There are 10 hidden switches. A switch that is on adds its own fixed numbers to the row, and there is some noise. The rows also spread widely along 16 directions, which tell nothing about the answers.
In the rows, 128 means zero.
Some rows, each with its switches (1 for on, 0 for off) after it:
[114 171 121 167 108 145 122 105 112  95  91  99 184 100 139 124 146 126
  99 145 133 119 170 117 172 102 159 109 131 133 140 146]  0 1 1 1 0 0 0 1 0 0
[ 83 149  83 145  87 135 148 104 150 140 150 144  98 106  30  90 132 162
 118 165  95 108 139 130 149 135 115 162 147  99 173 154]  1 1 0 1 0 0 1 1 1 1
[ 97 172  88 152 101  99 150 191 132 106  91 104  48 161 142 125 163 164
  60 142  91  52 128 117 132 145 116 168 109 116 125 129]  1 0 0 1 0 0 1 0 0 0
[101 119  62  88  92 111 168 115 128 121 107 133 118 101 102 108 145 137
  96 177 110 116 139 117 131 114 127 108 139 141 113 147]  0 1 0 0 1 0 1 0 0 1
[ 96 133 114  80 107 135 141 143 111 167 160 122 173 111  93 178 148 114
 134 187 152 120 137 165 151 109 112 122 122 141 159 128]  0 1 1 0 0 0 0 1 0 0
[ 95  94 125 120 108 112 119 119 163 122 122 174 119 129 118  83 137 127
  77 165 135 145 128 139 141 155 127 117 141 114 134 122]  1 0 0 0 0 1 0 0 0 1
[149 154 154 135 111 141 112 202 139 137 164  84 119 124 154  96 147 146
 111  89 143 114 110 174 140 135 146 156 129 137 156 124]  1 1 0 0 0 0 0 0 0 0
[ 98 125 108 137 118  75 132 155 142 107  73 143 128  94 141 116 116 164
  65 142 118 146 123 165 160 135 131 114 146 118 157 116]  1 0 0 1 1 1 0 1 1 0
[ 89 174 136 145 151 144  85 148 112 129 112 154 151 106 132 160 156 116
 105 151 120  87 140 160 121 101 128 125 131  91 147 134]  0 0 1 0 1 1 0 0 1 0
[104 176 172 130  99 150  89 179 138 155 111  92 103 116  79 143 137 130
 120 169 106 130 108 161 166  66 102 139 156 143 176  87]  0 0 1 1 0 1 0 1 0 0
[133 141 166 141 118 129  80 120 148 137  59 147 161  95 102 100 145 106
 127 144 116 163  91 116 163  98 142 124 133  94 132 128]  0 1 1 1 0 0 1 0 0 0
[ 71 135  98 105 113 128 152 148  87 102 145 179  83 126 159 110 170  87
  76 150  88 113 147 169  89 154 108 109 159 157 162 109]  1 0 1 0 0 0 1 0 0 1
[115 164 186 161 110 138  75 161 122 150 132 148 159 115 127 172 137 115
 104 165 125 116 140 148 149  82 146 107 148 119 129 122]  1 0 1 1 0 1 0 0 0 0
[119 149 144 159  78 149  70 155 117 151 137 111 149  95 123 111 145 106
 100 135 115 108 109 168 176  75 185  99 145 130 170 100]  0 0 1 1 0 0 1 0 1 0
[142 187 195 139  90 166  74 194  91 155 184 199 138 126 146 172 131 103
 113 145 120 146 153 181  83 135 131 119 145 107 125 108]  1 0 1 0 0 1 1 0 0 0
[106 161 159 175  72  88 160 171 164 101 119 125  85 162 169  87 156 176
 102  84 160 126 135 146 179 113 174  83 171 163 148 126]  1 0 1 1 0 0 0 0 1 1
[142 125 101 123  78 138 109 145 142  91 125 126  71 111 152  58 120 163
  58 168 107 123 141 109 115 113 141 114 160 157  68 143]  0 0 0 1 0 1 1 1 0 1
[144 155 142 147 103 116 135 121 135 109 195 211  78 135 115  57 135 163
 154 114 138 144 146 148 104 153 151 109 152 103 117 192]  1 0 1 1 0 0 0 0 1 0
[126 142 127 112 166 122  76 160 168 140  97 103 130 104 131 111 159 156
 147 135 164  87 106 137 139  82 119 140 104  82 117 160]  0 0 0 0 1 0 0 1 0 0
[125 121 182  72 106 105 141 206 126 156 120 179  98 139 155 160 166  81
 103 140  89 145  73 153 100 122 106 109 162 168 107  99]  0 0 1 0 0 0 1 0 0 1
[169 171 145 172 117 137  84 154  90 112 123 143 145  74  91 123  66 155
  87 176  73 170 148 103 142 121 140 149 164 120  86 153]  0 1 1 1 0 1 1 1 0 0
[128 164 114 145 144 118 133 149  88 112 200 156 124 114 147 109 134 160
 148 100 148 127 171 186 118 146 146 124 147 111 155 177]  1 1 0 1 0 0 0 0 1 0
[125  97 153 116 109 109 110 174 111 133 176 175 114 134 172 125 133 128
  80 166 136 125 123 167 137 125 157  77 159 167 116 122]  0 0 1 0 0 0 0 1 1 0
[124 149 149 133  38 130 148 140 176 138 116 170 132 153 137 107 176 112
  96 115 142 121 116 121 125 162 155 122 106 103 112 130]  1 0 1 0 0 0 1 0 0 1
[164 165 105 122 120 151 110 124 106 117 126  71  95  97 104  62 139 130
 142 142 112 139 138 122 149  95 119 149 131 128 124 148]  0 0 0 0 0 0 1 1 0 0
[151 164 167 143 174 163  32 159  97 139 167 114 108 107 127 141 129 141
 147 196 146 108 171 152 141  55 106 123 153 121 115 135]  1 0 0 1 1 0 0 0 1 0
[132 126 151 121 118 104 103 202 127 161 156 178 207  77 153 185 117 138
  96 129 132 115 103 165 116 123 161 113 146 127 111 154]  1 1 1 1 0 0 1 0 0 0
[166 158 150 173  57 133 103 190 135 140 162 135 187  83 111 132  67 174
  63 132 118 154 128 139 155 150 181 144 153 131 112 137]  1 1 1 1 0 1 1 0 0 0
[123 168 160 125 123 126 140 159 126 103 132 130  74 135 177 125 180 150
 127 148 140  95 155 135 111  65 116  78 172 179  97 160]  1 0 1 1 1 0 0 1 0 0
[142 101  77  85  98  83  96 142  95 143 127 141  70 124 124 106 146 123
 134 198 128 120 119 138 149 104 138 114  86  89  83 135]  0 0 0 1 0 0 1 1 0 0
[159 199 188 176 114 156 134 182 100 161 190  95 119 150 110 146 174 111
 145  85 111  94 120 153 145 148 149 174 109  95 147 142]  0 1 0 0 1 0 0 1 0 0
[112 189 148 201 108 200  84  89 152 102  99 134 206 109  98  90 132 134
  84 137 143 130 165 101 156 157 144 154 131  87 161 143]  0 1 1 1 0 0 1 0 0 0

New rows. What belongs after each?
[157 173 141 114 152 129  77 172 128 115  71 137 112 102 146 137 124 146
 122 166 109 133 144 111  99  82  94 137 136 113  80 143]  1 0 0 0 0 0 1 0 0 0
[113 168 114 150 125 101 145 179  75 126 143  98  96 139 134 120 166 127
 131 105 124 116 119 164 171 144 135 155 116 114 165 130]  0 1 1 1 0 0 1 1 0 0
[132 170  97 140  97 117 140 143  96 125 155 113  46 128  90  68 142 159
 143 124 107 138 129 156 148 128 130 157 136 102 148 149]  0 1 0 1 0 1 1 1 1 0
[155 188 126 125 116 175 127 113 100 104 138 101 129  84 112  65 153 103
 160 103 106 161 141 134 118 109 123 147 153 137 136 157]  0 1 1 1 0 0 1 0 0 1
[124 133 191 133 126 132  62 145 149 164 147 161 149 137 106 116 145 121
 159 150 184 154 115 160 174 100 145  97 132  94 149 117]  0 0 1 0 0 0 0 0 0 0
[133 103 126 121  80  82 154 127 149 178 148 134 187 138 114 165 149 138
 118 165 184 116 126 110 192 114 166  94 110 119  88 165]  1 0 0 0 0 0 1 0 0 0
[123 122  89 154 128  68 163 156 140 100 132 125  70 131 110  89 111 194
  73 154 101  97 130 103 159 159 129 154 138 132 103 176]  1 0 0 1 0 0 0 1 0 0
[ 96 135 147 113 150 131 104 124 164 172 134 132 133 121  59 113 169 130
 176 140 145 111  95 146 155  90 116 139 128  84 172 153]  0 1 0 0 0 0 0 0 0 0
[129 126 102 170 134  88 142 127  99 101 119 129  77 132 114  66 152 117
  79 139  71  99  98  91 164 160 152 155 126 113 104 165]  0 0 1 1 0 0 1 0 0 0
[147 178 171 161  92 175  66 137 136 138  97 102 152 122 155 133 171 102
 102 150 131  94 150 111 141  69 154 111 119 114 105 122]  1 0 0 0 0 0 1 0 0 0
[ 92 157 115 140 139  92 132 156 125 122 125 180  84 141 135  97 169 139
 126  87 118 107 107 160 107 159 129 139 124  66 145 159]  0 0 0 1 0 1 1 0 0 0
[ 92 123  83 150 126  80 141 116 103 120 110 117 159 122 139 115 168 121
 110 141 172 108 143 145 196 142 166 118  86  85 155 143]  1 1 1 0 1 0 0 0 0 0
[134 138  62 102  78 113 121 157 131 112 145 136  89 136 123 116 116 178
 103 189 158 102 171 129 129 146 132 136  87  98  77 144]  0 0 0 1 1 0 0 0 0 1
[145 120  79 108 131  96 136 126  89 113 145 114 120 125 149 102 152 126
 129 164 162 120 149 126 156 135 142 136  86 112  88 173]  1 1 1 0 0 0 0 0 0 0
[118 138 150 187 123 120 160 124 109 134 207 165 120 114  67 106 135 134
 102 140  81 104 124 129 149 166 150 145 166 126 144 182]  1 1 1 1 1 0 0 1 0 0
[102 157 182 123 103 139 131 192 121 140 149 197 141 135 177 195 178 107
  87 142 116  90 130 175  78 144 121 111 133 132 129 124]  1 1 1 1 1 0 0 1 0 0
[111 147 128 180 119 144 105 133 144 111 128 150 183  89 125 123 109 143
  48 137  95  97 147 136 136 152 156 136 147 116 153 145]  1 0 0 1 0 0 0 0 1 0
[101  93  98 123 174 116  87 122 107 139 133 151 112 116 127 113 188  92
 107 184 122  59  95 118 141 118 127 151 104  84  88 166]  0 1 1 1 1 0 1 0 1 1
[148 167 165 134  44 175 119 146 184 119 119 143 129 121 130  80 150 137
  96 124 132 144 125 118 112 134 137 134 145 140 111 131]  1 1 1 1 0 0 1 0 0 1
[155 173 154 116  56 174  69 152 142 143 100 131 172  73 142 125 127 110
 102 142 115 155 140 157 107  77 150 104 137 120 126 103]  1 0 0 0 0 1 1 0 0 0
[113 146  81 112  71 137 158 141 147 108 130  99 113  97  94  64 125 146
  76 144 114 134 130 159 144 161 124 149 131 147 183 112]  1 0 1 0 1 0 0 0 0 0
[159 166 164 165  92 146  86 131 152 162 184 165 172  94  91 139 132 156
 148 156 148  90 142 108 128  75 174 104 142  95  70 204]  1 0 1 1 1 0 1 0 0 0
[ 99 190 149 151 119 182 100 144 138 144 157 119 123 128 103 179 159 147
 117 191 124  54 182 108 115  62  95 129 161 139 109 154]  1 0 0 1 0 0 1 1 0 1
[126 125 120  98 101 101 150 130 151 122  84  86 127 148 189 111 193 136
 139 125 198 124 134 130 176  81 150  89 108 141 100 141]  0 1 0 0 0 0 0 1 1 1
[121  92 107 139 150  89  95 155 115 148 122  96 139  90 123 123 143 114
  77 178 103  73  86 108 185  80 156 128 135 139 104 151]  1 0 1 0 0 0 1 0 0 0
[111 119 146 127 130  88  95 139 131 152 133 205 128 107 112 147 150 110
 145 153 103  96  99 135 128  77 163  90 138  93  94 168]  0 0 1 1 0 0 0 0 1 1
[121 183 196 140 106 127 127 156 166 142 107 193 133 132 100 129 143 156
 149 116 145 180 117 141 117 133 104 133 164  97 139 146]  1 1 1 1 0 1 1 0 0 0
[172  98 119 108 126 102 101 138 148 115 116  92 141  99 165  65 137 146
 136 129 185 164 122 134 174 117 146 131 111 119  90 155]  1 1 0 1 0 0 0 1 0 1
[128 121 128 128 139  81 105 186 151 122 131 215  97 115 156 119 138 171
  96 143 129  94 102 133  88 154 128 131 123  84  71 180]  1 0 1 1 1 0 1 1 0 0
[170 106 106 103 138 126 117 140 141  78 139 156 122 105 176  61 111 159
  72 145 132 140 137 118  96 181 123 141 130 136  66 179]  0 0 0 1 0 0 0 1 0 0
[119 143 148 162  23 121 148 132 175 128 130 171 120 132 137  69 172 127
  80  94 113 107  98 134 131 141 196  93 136 122 135 141]  1 0 1 1 0 0 1 0 0 0
[ 87 165 145 155  67 170 147 124 139 130 143 161 108 101  67 111 152 121
  82 160  49  95 125 120 112 107 135 116 190 157 151 136]  0 1 1 1 1 0 1 1 0 1
[137 220 182 154  80 154 111 128 119 143 123 137 118 157 101 134 170 123
 189 132 160 149 161 128 152  84 130 106 130  96 136 134]  0 0 1 1 0 0 1 0 0 0
[113 102 127 134 121 102  76 148 153 115  91 169  82 156 164  74 151 139
  83 156 151 120 114 145 153 151 147 116  97  78 126 108]  0 0 0 0 0 0 0 1 1 0
[143 109 119 142 152 109 134 169 123 133 177 146 144  98 124 118 121 145
  63 151 110  95 104 119 131 180 127 168 138 128  93 180]  1 0 1 0 1 0 1 1 0 0
[128 130 128 112 110 170 100 130 168 130 114 100  99  71 102  75 162 117
  72 182  68  72  81 110 114  65 109 141 170 172 112 149]  1 0 1 1 1 0 1 0 1 0
[144 167 147 124 138 152  51 149  97 137 149 153 170  83 145 115 143 107
 170 117 159 146 139 179 121  93 148 107 128  87 143 141]  0 0 1 1 0 0 1 0 0 0
[151 141 163 124 107 154  54 162 135 168 157  88 113 139 137 118 168 114
 141 163 184 119 127 145 166  84 124 142 112 105  99 116]  1 0 0 1 0 1 1 0 0 1
[136 113 145 100 147  71 131 154 155 158 116 157 119 109 107 122 161 139
 155 138 136 120  64 118 144  88 128 111 141 112  83 184]  0 0 1 1 1 0 1 0 0 0
[115 140 115 138 135  95 149 142  97 128 126 125  98  75  85  95 132 106
 111 129  46 141  97 135 144 108 124 144 175 139 141 147]  1 0 1 0 0 1 1 1 0 1
[111 131 126 136 114 118 119  96 154 129 101 135  88 143 117  92 194 126
 128 162 134  81 118 116 155  96 139 111 105  88 113 158]  0 0 0 1 1 0 0 1 1 0
[120 134  99 130  98 116 120 106 121 120 135 191 137 111 129 140 157 128
 118 183 116  64 159  90 103  83 181  79 113  97  39 201]  0 1 1 0 1 0 0 0 0 1
[158 164 101 137 125 128 127 148 146 118 102 105 172  72 127  86 135 139
 107  84 118 114  94 128 134 149 150 174 107  93 122 173]  0 0 1 0 1 0 1 0 1 0
[120 190 131 170 164 154 111 133 109  98 126  87 126  76 134  77 160 116
 132  86  94 105 133 140 135  81 128 145 182 145 163 163]  1 0 1 1 0 0 1 0 1 1
[113 161  71 121  70  82 199 154  84 128 149 127  64 125  76 135 150 133
 131 149  72 101 131 138 143 139 139 147 109 118 126 150]  0 1 1 1 1 0 0 1 0 1
[128 159 149 149  76 170 109 120 143 138 117  85 184  86 100 107 151  82
  96 125 102 127 111 137 164 113 151 148 126 124 152 118]  0 0 1 1 0 1 0 1 0 1
[ 68 142  94 140 148 136 114  84 118 114 103 130 122 120 128  95 197 125
 129 161 165  98 162 145 152 110 110 116 120  87 173 144]  1 1 0 1 1 0 1 1 0 0
[ 73 126 141 144 123 135 108 114 146 143 136 115 119 131 108 128 176 132
 118 182 149  74 145 131 176  52 135  76 162 145 142 133]  0 0 0 1 1 0 0 1 0 1
[127 160 184 114 114 113 150 150 149 147  89 173 168 116 131 164 171  99
 134 116 122 156 100 137 120 134 101 129 137 116 131 141]  1 0 1 1 0 0 1 1 0 0
[ 86 187 126 113 148 147 140  97 116 141 111 123 177  95 100 153 194  82
 183 126 136 113 147 159 129  89  96 131 116  97 187 158]  1 0 1 0 0 0 0 1 0 0
[116 172  79 122  97 126  91 170  95 139 136  94 105 109  88 117 137 112
 147 137 118 111 128 178 162 129 135 175  73  71 174 101]  0 0 1 1 0 0 0 0 0 1
[150 183 169 127  60 152 122 155 154 127 100 129 147  89 103  82 114 130
 114 102 120 220 114 168 139 144 116 141 162 133 178  95]  1 0 1 1 0 1 1 0 0 0
[ 99 195  87 178  99 130 168 104 136  92 102 153 161 108  81 102 118 170
  93 127 112 128 174 100 137 171 135 154 135  94 154 176]  1 1 1 0 0 0 1 0 0 0
[129 168 172 180 102  84 138 183 130 153 140 116  95 155 114 129 149 150
 142  94 136 128 119 138 191 110 156 122 152 114 141 129]  1 0 0 1 0 0 1 0 0 1
[111 138 151 144  71 110 117 151 164 167 134 158 121 157 135 139 188 120
 124 137 161  82 109 126 157 100 168 105 109  96 102 140]  1 0 1 0 0 0 1 0 1 1
[ 91 126 146 162  92 101 149 174 119 136 177 141  82 175 151 138 186 123
  82 142 131  56 122 142 163 139 165 104 130 138 118 130]  0 0 1 1 1 0 0 1 0 1
